There are 2 nested groupings, the coarsest first. Each group lies inside one group of the grouping before and may be the whole of it. The rows also spread widely along 5 directions, which tell nothing about the answers.
In the rows, 128 means zero.
Some rows, each with its group in each grouping after it:
[120 144  97 148  95 108  95 138 124 140 101 131  92 137 135 117  96 156]	q606 q303
[132 146 117 186 120 111  78  99 149 144 115 126 102 156 105 104 135 125]	q160 q220
[133 121 127 200 135  73  54 109 115 133 114 126 105 167  92 107 118 152]	q721 q256
[144 140 110 166 129 121  89 104 155 147 117 137 120 143  96  97 125 133]	q170 q645
[125 153 121 158 120  96  82 105 140 134 113 135 116 155  99 118 117 151]	q411 q338
[188 129 123 181 126 105  67 104 119 126 119 101 123 138 105  81 136 151]	q170 q707
[153 156 126 155 107 120  98  93 159 143 137 127 113 140 112 101 132 140]	q411 q607
[171 136 122 180 144 126  68  99 175 140 125 152 129 115  81  99 170 126]	q721 q345
[135 146 103 193 106  95  79 105 127 138 119 126  85 157 122 117 105 129]	q160 q357
[154 143 103 177 114 113 110 131 130 146 125 145 108 136 116 107 120 137]	q721 q811
[165 153 105 169  93 132  92 121 144 153 144 102  95 135 130  86 114 137]	q606 q944
[146 131 118 162 118 105  86 122 113 120 102 132 132 130 111 100 133 164]	q170 q914
[139 149 130 147 112 109  81 116 145 145 133 111  99 152 100 100 117 175]	q411 q524
[127 148 109 160 105 102 109 106 125 136 120 143 101 159 125 120 100 146]	q411 q607
[139 153 102 197  98  97  89 105 130 148 125 120  80 162 128 112  97 125]	q160 q357
[127 144  98 148 114 124 112 122 143 149 116 140 115 133 121 105 108 137]	q170 q645
[180 143 107 156 102 128  81 135 129 138 142 108 108 110 141  95 131 158]	q606 q944
[137 137 119 175 113  96  58 117 133 133 121 128 103 136 126 121 130 156]	q160 q357
[174 147 110 171 120 130  95 111 162 150 135 132 116 111 112  96 148 129]	q721 q345
[192 141 104 209 139  84  82 100  83 114 134 132  91 170  91 119 110 137]	q411 q524
[ 86 148 141 117 111 103  77 119 165 149 109 129 124 152 107 110 115 186]	q411 q338
[141 133  97 155 107 109  84 148 107 129 120 136 107 123 148 115 114 169]	q606 q944
[160 149 117 188 100 101  94 118 131 160 139 102  91 162 111  85 106 142]	q721 q811

New rows, each followed by its group in each grouping:
[124 129 110 160 111 103  66 140 115 129 113 135 103 142 128 115 112 169]	q606 q944
[182 136 109 196 131 111  64 100 136 117 125 143 114 120 111 122 157 126]	q160 q357
[173 132 108 197 125  87  74 119 103 138 132 119  97 149 118 101 118 145]	q721 q345
[141 135 125 162 137 120  68  99 164 142 116 133 132 139  86  92 146 140]	q170 q645
[150 150  97 160  92 115  97 130 123 141 119 107  84 138 134 101  98 146]	q606 q303
[114 146 117 181 111 100  61  95 152 144 102 121  86 181  87  94 101 132]	q606 q303
[127 143 111 170 109 113  86 114 138 150 118 116  99 149 130 104 124 137]	q160 q220
[125 142 134 167 101  95  51 112 149 152 127  95  92 155 126 101 122 166]	q160 q357
[129 134 128 158 119 102  51 114 142 128 102 124 106 146  99 103 131 159]	q606 q303
[162 133 116 174 116 110  85 106 125 134 109 123 120 140 108  92 119 145]	q170 q707
[189 121 116 162 124 102  72 138 105 126 136 113 127 100 135 106 147 174]	q721 q256
[122 145 117 177 121  95  91  89 141 133 117 155 103 171  97 118 108 132]	q411 q607
[141 148 102 175 104 104  88 119 129 138 123 132  96 138 134 122 113 140]	q160 q357
[129 130 110 160 133 114  80 130 132 123 104 153 127 119 124 127 156 144]	q160 q220
[185 148 113 177 122 110  95  91 135 125 137 138 114 138 110 109 138 130]	q411 q607
[122 121 123 166 145  92  57 114 124 130  99 142 124 156  92 108 128 160]	q170 q645
[158 128  95 168 130 109 107 147 115 120 112 181 127 112 120 132 138 145]	q721 q811
[147 130 128 151 121 114  75 107 143 137 105 123 129 132 101  86 132 160]	q170 q707
[131 137 115 172 129  67  67 119  87 116 106 134 111 173 109 127 104 173]	q411 q338
[144 141  98 181 115 104 108 131 125 144 117 155 102 144 116 118 112 135]	q721 q811
[151 142  96 181 112 113  94 119 118 134 115 130 108 131 134 116 133 132]	q160 q220
[122 144 123 127  97 136  78 136 171 156 127 118 114 117 129  94 128 167]	q606 q944
[132 151 131 159 120 106  82 104 146 144 129 122  98 166  89 102 112 160]	q411 q524
[193 140 117 208 132 103  81 104 132 140 136 128 109 147  89  96 140 123]	q721 q811
[158 132 109 175 114  98  69 125 116 124 122 134 108 124 137 123 136 156]	q160 q357
[144 153 118 157  93 134  80 112 167 163 140  98  97 142 120  77 119 145]	q606 q944
[199 156 104 199 101 127  91  94 151 146 147 113  97 122 124 101 137 109]	q160 q357
[166 133 117 189 114  90  46 122  93 128 133  92  91 166 118  90 113 166]	q606 q944
[178 135 135 144 134 110  62 123 129 119 136 119 126 119 102 109 153 187]	q411 q524
[173 138 115 168 106  99  58 119 117 132 124  86  94 144 122  90 121 162]	q606 q303
[131 140 112 156 110 126  86 119 147 143 116 122 112 126 131 106 141 142]	q160 q220
[146 147 133 184 120 115  78 101 178 162 130 126 108 155  78  84 137 132]	q721 q811
[133 133 122 163 119  91  43 125 122 124 105 114  99 155 109 103 123 170]	q606 q303
[131 137 117 138 116 118  88 126 143 151 120 118 121 132 123  94 120 163]	q170 q645
[184 131 112 180 131 116  82  96 133 120 109 140 131 127  95  94 142 133]	q170 q707
[130 139 115 182 123 103  63 104 150 132 110 155 107 142 103 126 134 134]	q160 q357
